Every row belongs to one group in each of 4 separate groupings. Each group adds its own fixed numbers to the row, and there is some noise. The rows also spread widely along 15 directions, which tell nothing about the answers.
In the rows, zero is written as 128.
Known rows, each followed by its group in each grouping:
[144 103 142  95 131  95 140 122  80 116 133 116 142 133 115 112  95 119
 144  78 152 132  93 107 167 117  76 144 148 119 106  86 140 158 179 144
 140 172 130 134 147]  V Zitad zusul D
[147 126  92 111 140  95 101 158  85 144  80 144 104 128 141 104 121 130
 128 137 115 124 108 119 136 115 136 133 132 122 138  83 118 171 148 131
 142 175 127 128 185]  M Zitad moki H
[127 128 146 126 126 109 147 101 111 165 140 108 115 125  97 167 136 113
  99 167 170 144 151 110 148 139 124  78 165 161 179 148 151 102 102 108
  68  75 103 142 111]  W Migam Geta L
[121 144  64 159 136 156  96 169 199 154  97 146 128 160 167 130 144 139
 122 145 116 125 118 170 127 120 131 152  89 142 140 148 149  96 105 120
  92 110 113 162 150]  W Migam resa L
[146 146 136  96 122 109 123 136  84 105  84 100 113  96 158 141 104 133
 163  85 147 102 121 128 144 101 140 157 101 114 130  90  78 179 154 114
 140 175 124 116  97]  Z Nazo zusul Q
[ 98 124 131 135 137 102 182 112 170 148 150 137 127 137 107 138 145 147
 139  87 175 145 129 157 125  89 103 185 124 151 119 112 141 110 139 131
  67 111  99 143 120]  J Nazo resa H
[116  80 118 130 135 144 138 148 133 150 182 158 153 130 130 147 152 122
 125 115 128 119 168 117 128 149 108 182 155 136 191 137 166  96 151 146
 131 134  96 147 108]  V Nazo moki D
[115 128 103 137 161 138 110 171 139 103 166 156 167 162 146 117  99 127
 103  87 117 119  90 143 123 117 112 203 113 136  78 131 125 102 147 147
 117 168 109 129 168]  M Nazo Geta A
[157  79  83 153 103 133 138 136 159 179 116 164 113 140 132 163 171 146
 154 175 157 130 187 116  62 133 139 138 138 161 206 135 100 119 123 125
 110  86 118 140 100]  J Migam Geta B
[166 117  90 112 121 121 123 147 126 142  67 137  81 111 156 123 153 149
 149 114 144 111 133 121  97 104 154 160 116 135 145  94  90 163 141 136
 120 164 122  98 133]  Z Zitad resa B
[134  97 124  96  93 135  94 199 122 149  94 142 105 139 162 155 148 148
 146 123 113 138 114 133 110 165  97 120 129  80 158 128 147 122 152 131
 190 130  75 139  94]  M Zitad Geta Q
[193 103  99 151 167 123 115 163 121 141  96 103 238 135 205 184 101  99
 148 208 185 117 152 180 136 120 161 107 130 141 157 146 103 140 130  88
 160 138  82 158 146]  W Migam moki A
[135 151 141 157 159 104 130 141  89  89 153 135 191 143 142 150  76 103
 128 106 141 123 123 158 146  99 126 151 123 122 112 124 110 149 159 109
 130 142 132 146 127]  Z Zitad zusul L
[132 137 134 143 127  89 121 116  54 112 133 145 114 125 105 118  83 107
 153  72 132 130 111 104 144  96 128 149 124 131 126  86  83 181 170 140
 118 152 171 131 147]  J Zitad moki B
[148 146 114 115 179  79 129 154 114 145  98 146 142 140 130 134 101 152
 136 143 124 107 109 174 124 103 132 158 106 101 144  96 112 176 158  85
 125 176 140 175 115]  V Migam Geta L
[172 107 147 112 142  87 149 124 103 124  98 128 127 132 129 124 133 114
 138  92 170 123 119 133 117 100 111 152 158 124  92  96 131 149 158 132
 131 150  99  92 141]  Z Zitad Geta Q
[ 99 133 126 188 137 117 115 117 103 130 146 170 118 144 126 136  85 110
 158  81 131 131 127 162 159 101 128 159 117 163 117 111 115  94 144 154
  84  81 137 142 148]  Z Migam zusul D
[124 121 134 160 161 167 143 131 132 136 108 157 116 166  96 114 122 122
 139 137 191 144 145 166 114 139 135 150 154 154 129 120 175 115 105 162
 108 107 138 133 171]  J Migam resa A
[125 102 128 102 115 120 134 171 132 119 184 169 107 146 116 154 124 141
  99  81 122 128  95  94  98 120  85 162 126 114 142 142  89 110 163 120
  98 153 132 133  73]  M Zitad resa A
[112 135 140 129 129  62 145 124 137 157  91 179  83 178  76 139 142 107
 126 130 124 155 106 160 139 118  60  96 151  81 159 118 193 130 150  81
 108  71 138 194  97]  W Migam zusul D
[107 123 126 142 116 106 170  93 137 145 148  98 150 114 130 143 125 130
 164 100 195 162 137 133 145  96 120 159 133 178 111 110 122 124 138 150
  90 110  91 133 159]  W Nazo moki A
[155 133 125 142 168 158 111 165  90 122 111 147 144 149 132 157  86 108
 116 183 175 126 136 148 111 139 163 101 138 148 152 148  99 128  95 121
 120 130 145 125 142]  M Migam resa A
[147 120  97 104 125  82 139 115 145 163 109 133  92 134 117 110 138 156
 138  97 125 109 101 107 132  91  97 176 107 134 139  92 114 154 160 105
  85 160 141 156 119]  V Migam Geta Q
[152 121 139 165 146  90 146 104 112 146  88 171 104 181  95 119 112  99
 152 121 181 154 104 147 113  99  93 105 160 133  97 111 132 132 145 122
  91  77 164 131 154]  V Zitad Geta D
[122 119 138 124 122 104 149 141 115 117 162 147 139 143 106 136 112 134
 134  88 146 151 111 127 119 114  78 163 138 128 107 112 124 129 162 135
 121 130 126 141 121]  V Zitad zusul Q
[116 147 159 139 148  89 143 123  97 128 138 109 165 118 135 159  97 111
 125 120 169 154 118 161 141 110 134 112 142 153 100 129 129 109 120 129
 100  90  70 110 148]  J Nazo Geta L
[134 126 131 106  97 120 128 130 116 144 125 124  95 139 102 164 144 112
 112 145 145 147 128  80 136 148 103  79 151 115 201 148 141 140 133  98
 107 108 140 160  88]  W Zitad moki A
[171  79 131 136 138 151 118 157 101 150 114 160 134 171 126 148 109 103
 138 139 172 127 112 131 131 139 104 103 154 129 150 123 124 122 139 134
 124 115 146 141 123]  Z Zitad resa Q
[121 150 110 136 149  97 111 168  91 126 131 172 126 131 114 138  98 127
 119 136  99 133 121 146 108 122 143 148 116 120 158 117 103 153 137 118
 129 143 136 153 137]  J Migam moki B
[156 133 129 139 125 120 110 129  93 141  74 109 124 116 146 148 123 103
 142 156 162 129 152 136 136 126 158  96 141 147 159 128 128 139 107 120
 126 101 112 116 141]  J Migam moki Q
[ 79 166 137 107 127 106 138 152  94 104 170 117 150  92 126 149  98 150
 130 105 120 151 137 139 139 127 137 180 114 127 145 105 130 154 147 145
 149 175  89 148 144]  W Nazo resa D
[176  74 109 109 156 131  99 155 137 144 109 155 116 164 152 120 151 108
  92  94 109  71 100 108 149 123  98 160 134  89 154 128 147 113 171 104
 116 168 119 133  91]  J Zitad Geta H
[113 157 115 162 167 144  98 161 121 108 170 184 147 156 123 143 108  94
  72 128  86 109 136 138 139 136 137 159 126 129 166 168 159  98 116 117
 102 133 140 154 135]  Z Migam resa D
[122 116 142 115 128  84 136 157  31 138 164 165 122 113  83 148  77 153
 136 152 139 172 127 106  82 142 130 120 161 148 142  84  75 160 147 164
 153 146 124 123 164]  V Zitad Geta B
[117 100 142 110 126  92 169 116 119 166 147 121 109 123  99 146 133 143
 147 117 175 150 133 125 139 118 101 130 149 148 154 109 138 124 140 132
  91 105 103 151 113]  M Migam moki L
[151 129 159 136 159 123 145 114  94 124 108 128 112 134 118 145 103 110
 141 104 190 122 119 143 137 106 128 123 144 143 122 122 109 126 130 123
  82 118 144 107 109]  V Zitad resa D
[111 116 136 138 112  92 140 109 115 156 137 140 123 133 117 150 130 109
 169  84 137 137 135 127 162 106  95 142 133 116 167 106 147 142 168 117
 119 105 129 180  99]  Z Nazo moki Q
[111 142 151 140 173 109 113 151  77 145  78 180  94 144 111 120 106 113
 162 116 126 115 129 190 139 126 140 154 128  89 159  75 146 163 154 123
 157 135 145 168 121]  W Nazo moki Q
[192 106 111 127 132 131 124 107  97  87 114 118 149 128 135 133 132  82
 116 109 152  79 157  75 130 104 125 162 139 130 154 131 102 167 153 102
 126 172 162 111 105]  W Migam zusul B

New rows. What belongs after each?
[136  99 120 137 119 102 120 140 108 143 120 156  91 125 142 121 127 133
 149  64 138 140 103 129 115 103 113 163 136 151  81  91 107 102 157 178
 113 116  83  82 170]  Z Zitad Geta B
[146 100 124 134 117  97 134 148  98 152 136 166 139 155 114 162 116 120
 137 154 147 166 122 121 101 136 100  94 158 126 147 125 114 132 144 130
 134  98 117 149 135]  Z Zitad Geta B
[143 100 119 168 132 164 113 107 108 145 159 148 126 169 102 144 100  91
 120 132 163 123 134  88 152 140 114 116 145 164 161 148 122 100 126 137
  80  95 170 155 134]  W Migam Geta A
[157 128 143 114 145 138 126 115 107 119  98 119 105 132 110 136 137  93
 104 113 153  98 137 102 150 124 129 124 140 116 179 141 150 141 125 104
  99 142 151 130  91]  J Migam resa B
[141 101 119 122 121  90 176  83 168 150 132 147 107 175  83 102 166  95
 103  87 167 140  97  99 138  93  48 141 169 150  95 120 190 106 137 121
  51  86 127 128 151]  Z Nazo zusul Q
[138 135 139 145 175 130 118 165  92 111 110 135 157 123 154 148  82 126
 154 115 165 116 129 193 127 113 162 173 111 131 114 105 101 141 141 140
 151 167 110 129 143]  W Migam resa A
[124 125 100 156 123 171  92 153 121 144 124 166  93 150 127 121 141 132
 124 125 114 123 151 109 118 155 143 142 137 138 171 126 148 116 124 159
 125 117 138 130 154]  Z Zitad Geta L
[114 129 112  97 120 164 115 175 127 146 103 150  41 125 123 137 123 195
 151 117 142 117 117 126  89 145 149 166  97 135 160 105  74 125 122 141
 108 156 133 127  93]  M Migam Geta A
[136 131 137 121 122 105 143 141 105 103 130 137 123 119 124 142 142 115
 126 109 141 133 150 114 103 122 120 150 152 114 148 122 128 154 153 124
 145 148 114 113 115]  W Zitad moki D
[135 104 124 128 117  90 130 144 127 123 129 141 143 120 157 143 147  97
 127  77 126 122 129 132 119  92  99 170 138 124 113 127 139 113 156 130
 133 121  79 103 125]  M Nazo resa Q
[ 99 146 143 154 146 127  68 177  54 113 162 179 117 135 125 146  71 111
 109  97  84 137 106 133 136 147 137 132 127 122 133 129 117 101 144 156
 140 123 130 131 151]  V Zitad Geta A
[151  94  96 167 122  99 108 123 120 171  74 151 112 146 157 126 118 106
 188 118 152 133 119 158 150  97 115 122 126 146 127  96 117 123 151 137
 118  86 119 140 165]  W Migam moki D
[126 112 136 116 152 129 134 156 128 139 144 143 152 149 122 138 133 120
 102 129 141 130 123 147 125 147 110 155 154 127 133 131 176 102 130 135
 127 131  77 135 135]  J Nazo Geta Q
[162 139 119 146 109 141 151 123 134 105  92 145 116 157 100 146 151 108
 146 169 179 135 183 108  61 131 132 111 141 114 193 154 114 184 114  93
 131  98 184 136  86]  J Migam moki L
[106 139 108 115 153 196 102 178 120 138 145 126 159 144 140 149 100 151
 126 154 127 106 131 145 171 179 142 160 105 122 191 126 150 128 120 127
 140 177 127 193 116]  Z Nazo zusul Q
[139 141 132 106 113 124 141 140 140 103 111 137  93 160 107 121 118 133
 129  76 161 145  79 115 109 109  83 138 115 103 100 123 114 154 146 117
 103 143 156 128 113]  J Zitad resa A
[146 107 103  94 114  99 118 169 123 131 104 137 113 127 151 131 130 143
 132 111 118 120 102 128 119 115  97 142 120 112 129 105 110 138 154 119
 139 146 101 125 117]  M Migam zusul L
[108 127 160 157 146 174 118 144  83 101 182 138 167 144 127 165  70 101
 141  94 162 121 137 140 144 148 127 165 126 136 132 141 107 102 139 150
 130 124 126 144 107]  W Nazo Geta Q
[151 110 101 130 123 169 122 145 131 134 128 130 151 149 139 158 121 107
 125 172 166 127 143 100 122 150 128 113 138 146 183 157 113 121 111 115
 112 117 134 140 120]  W Nazo moki D
[137 127 127 107 160 102 154 154 151 118 163 170 116 142 101 117 147 137
  77  96 113 101 123 130  93 109 109 207 132 126 138 128 139 120 142 106
  90 165 115 128  99]  J Migam moki Q
[ 97 113 121 106 152 130 171 163 143 154 185 134 152 125 111 151 129 187
 118 136 162 155 128 150 109 136 123 186 135 159 142 114 136 111 132 154
 107 171  80 157 136]  M Zitad resa B
[133 153 111 123 139 150  98 171  97  82 117 130 157 150 144 127  96 117
 113 129 123 128 112 126 136 143 125 139 125 108 126 135 132 155 137 124
 160 171 137 131 150]  M Zitad zusul D
[156 109  79 148  93 154 107 122 137 140 103 141  82 136 128 119 157 124
 129 134 140 117 159  71  93 131 137 141 133 163 159 130 105 131 116 148
 106 110 144 100 149]  W Migam Geta L
[160  62 106 102 130 114 162 157 160 173 102 156 110 150 126 137 168 166
 152 148 177 131 139 142  71 129 103 158 151 128 150 108 127 126 150 123
 136 138  91 138 111]  M Migam Geta A
[190  98 134 163 173  93 155 133  95 101 123 189 173 180 103 121 103  67
 118 137 176 124 140 145  81  93 104 146 174 130  98 120 124 163 147 123
 138 128 161 115 167]  Z Migam resa Q
[114 130 178 101 163  76 157 137  57 111 162 133 128 101 104 145  95 141
 119  87 155 130 126 154 132 110 136 171 150 134 118  81 119 140 164 144
 126 167  91 111 114]  J Zitad zusul A
[101 143 119 143  96 158 125 108 134 116 154 127 108 133 114 145 135 108
 121  87 138 130 141  84 150 129 109 146 121 147 167 151 139 112 126 134
  79 110 146 139 110]  W Nazo resa D
[119 173  95 121 130 100 117 129 135 148  97 119 126 132 133 139 116 140
 131 145 120 128 105 138 142 109 131 139  94 127 151 113 117 161 131  87
 101 142 130 181 131]  W Nazo Geta Q
[148 144  81 137 148 116 124 138 151 164  79 100 152 129 177 138 134 153
 150 163 156 121 129 161 146 100 162 140 101 150 147 113 110 152 127  94
  98 147 113 155 140]  M Zitad moki L
[115 133 129 148 150 113 153 103 111 110 208 129 191 152  99 154  93 100
 100 112 152 128 132  95 147 109 109 163 137 152 143 151 117 131 152 104
  83 143 150 169 118]  M Nazo Geta A
[ 86 190 108 115 130 147 114 138 134 123 150 108 103 125 115 137 112 161
  94 101 108 130 102 100 157 133 137 157  91 139 153 143 121 125 119 113
  64 164 141 161 112]  M Zitad Geta B
[105 161 136 117 132 132 138 144 111 107 127 171  59 143  90 114 111 143
 120  91 140 142 101 120  85 129 127 159 130 144 101 109 104 124 111 155
  88 124 138  94 151]  Z Nazo Geta D
[100 142 124 118 141 139 164 139 166 137 131 126 128 159  99 141 124 163
 138 129 172 147 114 156 133 130  94 160 115 127 138 129 150 127 123 112
  90 132 130 185 103]  M Migam zusul B
[153  90  97 119 129  88 158 141 152 152 107 148 107 129 139 114 143 153
 156 101 164 128 118 147  88  88 112 189 124 148 103  83  97 136 159 139
 113 145 101 116 149]  W Migam moki A
[103 159 150 118 173  95 136 143  92 154  96 116 126 117 132 151 100 148
 146 142 153 144 115 189 169 123 149 124 126 126 149  96 148 143 134 113
 116 150  99 166 129]  M Zitad resa D
[126 154 114 139 113 132  93 162 132 138  77 152  81 126 162 155 135 114
 129 128 131 131 115 150 103 113 147 110 107 133 142 149  96 100  97 112
  92  77 110 104 105]  M Nazo resa Q
[ 95 131 146  88 118  70 132 148  85 153 122 129  87  88 110 121 153 156
 131  85  98 146 134 133 144 127 120 168 141 107 157  68 185 153 166 156
 160 167  70 136 138]  J Zitad resa Q
[130 153 121 169 128 130 120 130  92 113 131 156 120 127 108 146 100 110
 129 145 146 138 158 124  97 115 159 132 124 167 152 132  89 143 105 135
 105 102 157 119 144]  J Migam resa Q
[176 123 115 146 147  96 128 180 102  83 131 199 158 178 114 134  84  83
 106 149 147 151 106 135  45 109 104 123 150 122  88 142  74 152 134 117
 148 117 152 106 171]  W Migam moki A
[109 136  91 110  77  65 121 108 114 125 141 136  77 109  93  91 158 126
 102  77  80 140 125  52 133  99  87 160 140 141 133  97 162 153 155 145
 110 138 126 117 175]  M Migam zusul L
[111 128 161 106 143 117 174 120 117 143 117 129  76 120  86 133 141 155
 130 115 190 136 137 146 111 121 127 158 153 164 124  97 141 107 110 144
  83 115 101 106 113]  M Migam zusul Q
[139 157 118 149 132  96  85 173  93 137  69 156 126 119 160 151 141 121
 138 160  95 135 161 166  90 133 161 122 135  99 166 122 141 153 134 111
 185 118  96 128 139]  V Zitad Geta Q
[141 121  92 126 119 145 105 147 106 122 133 159  79 152 112  95 106 131
 120  87 124 120  83  80 128 124 111 153 121 150 113 100  87 136 143 161
  93 150 170 109 167]  W Zitad moki L
[129 157  85 142 133 128 105 126 132 131  97 134 134 140 138 126 130 115
 121 141 115 113 128 126 144 117 140 142 110 130 163 125 134 150 120 101
 105 133 146 155 138]  J Nazo zusul B
[143 144 139 137 143 109 125 153 135 120 111 133 147 146 143 150 129 108
 111 123 141 136 123 159 125 123 113 118 139 114 116 154 162 109 122 109
 119  97  82 120 133]  Z Migam Geta L
[ 95 168 116 136 115 130  89 184 119 114 154 113 177 110 170 188 131 134
 102 148  84 140 156 150 144 157 148 131 108 107 193 160 158 118 132 105
 164 136  71 169 100]  J Zitad zusul A
[147  97 115 116 110 130 124 131 118 153 119 130 101 123 127 145 137 133
 144 114 146 111 141 106 136 124 124 136 123 131 187 118 113 140 145 127
 113 132 135 138  88]  J Migam resa L
[151 156 124 116 113  46 146 110 114 129  88 129  93 124 114 136 117 111
 133 107 148 152  87 112 122  73 106  99 120 130 111 118  83 160 130  87
  69 102 142 122 135]  Z Migam moki B
[148 106 115 166 136  85 162  88 152 161 113 147 129 150 112 143 148  95
 129 130 179 141 136 137 125  77 104 122 154 166 130 139 136 107 127 107
  53  72 129 136 133]  M Migam resa B
[173 117 116 138 134 117 136 164 161 144  77 163 133 175 139 156 158 119
 124 168 156 138 127 162  67 127 108 109 141 102 143 151 128 129 127  80
 125  88 115 139  90]  J Zitad Geta Q
[138 135 114 123 128 120 123 105  99 150  99  63 146  90 175 145 116 135
 156 126 176 116 137 122 173 106 162 132 116 171 135 108  98 144 126 133
 102 146  91 116 145]  M Nazo Geta L
[164 121 123 129 137 115 160 119 126 131 105 156 105 165  83 126 127 112
 125 157 187 144 130 111  88 120 115 108 158 144 141 131 118 153 113 113
  91 110 170 128 148]  Z Migam moki A
[116 135 121  98  95 128 144 134 117 101 158  87 141 110 127 142 120 149
 126  89 152 146 112  85 140 124 104 159 124 145 117 124 109 137 144 143
 113 163 106 120 125]  M Zitad zusul B
[121 133 157 154 153 183 107 143  63  90 165 118 158 122 141 158  76 103
 124 105 163 117 150 127 154 149 164 143 135 155 148 141 117 116 122 165
 129 148 126 103 130]  J Zitad resa D
[136 144 117 111 135 148 106 153 140 105 137  99 159 144 149 149 118 114
  89 124 124 112 115 104 156 136 108 135 113 110 150 174 143 121 126  92
 113 156 116 148 106]  M Migam Geta H
[142 130 132 140 141  85 157 132 114 119 130 178 137 177  92 145  91 101
 141 127 165 153 101 145  98  95  86 117 137 109 119 119 102 165 151 102
 110 112 173 165 126]  Z Nazo resa A
[157 131 146 134 170 130 135 150  52 110 132 125 205 130 125 174  72  87
 121 209 194 142 160 141 118 146 165  92 164 141 165 131 109 171 115 118
 161 150 132 143 156]  W Nazo resa A
[100 146  88  99  48 143 117 156 149 134 121 110  90 134 116 141 128 170
 140 142 132 184 104  83 118 155  89 103 103 135 155 129 124 140 114 142
 127 113 121 162 147]  W Migam zusul A
[115 154 126 113 119 176  97 171 118 130 117 132  91 144 118 144 113 146
 116 138 126 131 116 116 131 173 133 117 116 123 165 144 140 115 103 133
 121 125 127 147 120]  Z Migam Geta Q
[148 125 151 120 142  87 137 144  81 127 114 124 153 134 134 157  89 118
 143 126 170 141 102 157 138 111 111 116 142 128 109 100 101 143 155 114
 133 127 104 138 120]  W Zitad zusul Q
[118 143 117 127  80 117 112 140 132 127 119 122 128 141 129 151 151 109
 121 122 110 153 132 103 144 139  89 102 140 106 163 144 179 134 136 115
 139  97 111 155 125]  Z Zitad zusul Q
[149 161 136 108 141 134 107 131  65 108  82 130  77 143 104 116  79 114
 111 128 153 130  78 101 155 135 129  81 139 134 116 106 106 152 110 128
  94 140 172 109 160]  Z Zitad zusul D
[146 116 161  98 131 102 155 121  83 108 154 105 157 117 117 156 120  86
 102 120 170 137 134  91 139 129 112 113 172 133 144 140 142 139 135 120
 126 138 102 109 134]  Z Nazo moki A
[118 113  94 173 113  99 122  84 103 162 143 176 100 156  91 123 125 104
 149 111 116 129 148  84 138 106 113 145 136 144 183 101 126 154 164 127
  98 104 188 181 145]  Z Nazo Geta A
[ 99 117 124 111 102 108 150 156 160 152 134 141 116 150 120 152 136 165
 157 108 147 166 107 154 102 130  86 148 114 111 132 114 137 121 149 127
 126 111  86 165 109]  J Nazo Geta A
[168 115 148 123 158 120 129 164  94 102  79 158 122 146 138 119 108  99
 142 112 169 127 111 162 101 121 122 135 156 117  87 113 128 137 129 146
 150 132 110  78 167]  Z Migam moki D
[132 111 142 104 126 114 139 139 142 154 105 137  68 128 129 140 161 143
 120  91 138 113 128 131 125 125 113 142 136 118 144 126 150 101 132 124
  94 111  85 112  86]  Z Migam Geta L
[132 146 103 105 119 106 156 152 154 100 151 119 165 128 127 137 133 139
  95 138 142 154 126 110  91 112 106 158 133 143 114 147 130 144 124 119
 120 161  96 116 157]  M Migam resa D
[129 138 109 113 158 163 145 159 138 129 108 202  52 187  62  93 120 164
 139 119 137 105 119 129  86 141 117 182 112  97 177  96 114 180 136 115
 107 173 222 176  95]  Z Migam moki L
[137 119 128 135 159 121 133 111  81 147 116 131 107 130 116 125 105 127
 131 122 166 117 122 127 164 114 150 139 146 163 137  86 122 134 137 145
  90 145 141 129 156]  Z Zitad zusul A
[143 105 131 100 114 126 165 158 130 120 134 155  96 141 111 147 129 155
 137 117 186 153 111 121  63 117 103 144 141 139 115 123  77 130 131 136
 102 131 125  99 101]  M Zitad resa D
[159 113  91  95 143  85 137 134 136 144 119 133 135 150 121 119 132 123
  94 147 128 115  97 108 143 108  89 132 142 129 141 117 143 143 144  86
  99 158 130 156 140]  M Migam zusul D
[182  83  95 118 160  83 113 168  99 124 130 158 193 131 168 126 116  84
  97 132 119 103 111 125 116  95 113 160 153 133 104 111 116 140 162 123
 155 176  89 103 178]  M Nazo resa Q
[122 147 142 137 133 112 164 115 119 111 137 135 126 130  94 130 124 109
 115 118 177 155 135 125  94 106 125 146 149 165 107 125 128 130 106 143
  87 103 121  96 154]  J Nazo resa Q
[ 90 166 156 114  96  96 143 131  80 144 144 130  98 118  79 184 117 141
 124 161 137 174 147 112 127 148 125  78 144 130 200 128 127 146 117 105
 110  88 132 173  83]  Z Zitad zusul Q
[120 154 108 137 142 166  98 189 160 123  65 135 147 160 178 139 125 128
 153 135 137 136 107 201 139 149 123 138 103  92 122 135 169 115 112 125
 153 118  91 152 142]  Z Nazo zusul B
[112 111 100 111 110 140 150 156 153  97 199 120 190 127 143 135 126 145
 122  78 133 140 123 107 121 125  89 214 118 142 104 127 134 119 154 159
 135 176  83 134 148]  Z Nazo zusul B
[111 136 131 153 135 116 131 127 114 149  86 118 145 129 149 158 137 128
 171 144 159 144 164 181 158 125 139 128 137 125 164 115 163 139 139 116
 145 107  99 162 118]  M Zitad zusul D
[149 119  78 106  83 133 100 136 139 148 108  99 116 115 154 140 140 132
 130 121 117 113 125  73 157 124 116 126 102 131 185 129 117 151 142 116
 118 153 131 152 119]  W Migam resa L
[146 127 108 156  89  61 113 117  96 132  90 150 114 114 138 133 156  96
 136 122 108 145 159 111 102  94 128 117 150 136 147 106 132 153 150 124
 142  87 109 105 150]  J Zitad zusul Q
[ 97 129 157 136 120 103 139 116  99 144 153 113 125 129 118 163  95 128
 152  81 164 154 106 131 181 108 101 121 125 135 141 120 123 119 161 130
  92 115 124 169 102]  M Zitad resa A
[113 131 138 125 119 134  87 155  54 105 163 112 159 116 141 158  66 111
 129 110 117 138 118 104 168 152 122 115 127 129 144 139 120 125 146 149
 162 145 106 139 148]  M Migam Geta D
[122 147 153 147 151 120 126 140  77 129  98 162  92 150  96 134  87 110
 145 132 170 146 116 157 119 125 133  96 141 136 131 117 104 136 109 131
 101  85 155 126 138]  M Migam moki L
[174 104 128  80 162 125 128 170 105 148  78 139 125 159 121 132 105 134
 136 164 165 117  99 138 124 144 107 110 140  89 165 113 130 170 140  96
 149 176 153 166 116]  V Migam moki A
[126 119 107 161  93  99  96 111  83 138 132 121 126 103 147 140 111 102
 155 100 117 136 148  98 152 107 134 119 122 155 163 118 104 138 148 144
 126  95 122 129 148]  J Migam moki L
[138 114 145 122 129 123 127 112  76 113 101 136  81 123 116 122 123  97
 147  75 155 101 136  95 139 105 130 149 140 122 150 106 101 155 151 127
 111 141 162 102 107]  M Nazo moki H
[125 118 166 137 162 172 143 142 114 114 124 131 125 137 114 146 127 109
 123 118 193 125 151 154 125 144 136 143 161 146 138 150 163  92  99 150
 108 117 105 101 117]  M Migam resa B
[116 138 126 108 112 133 120 149 110 129 102 101 115 120 147 136  93 144
 167  95 164 141  88 139 148 115 117 124  96 131 116 105  93 144 135 141
 118 137 114 133 129]  M Nazo resa L
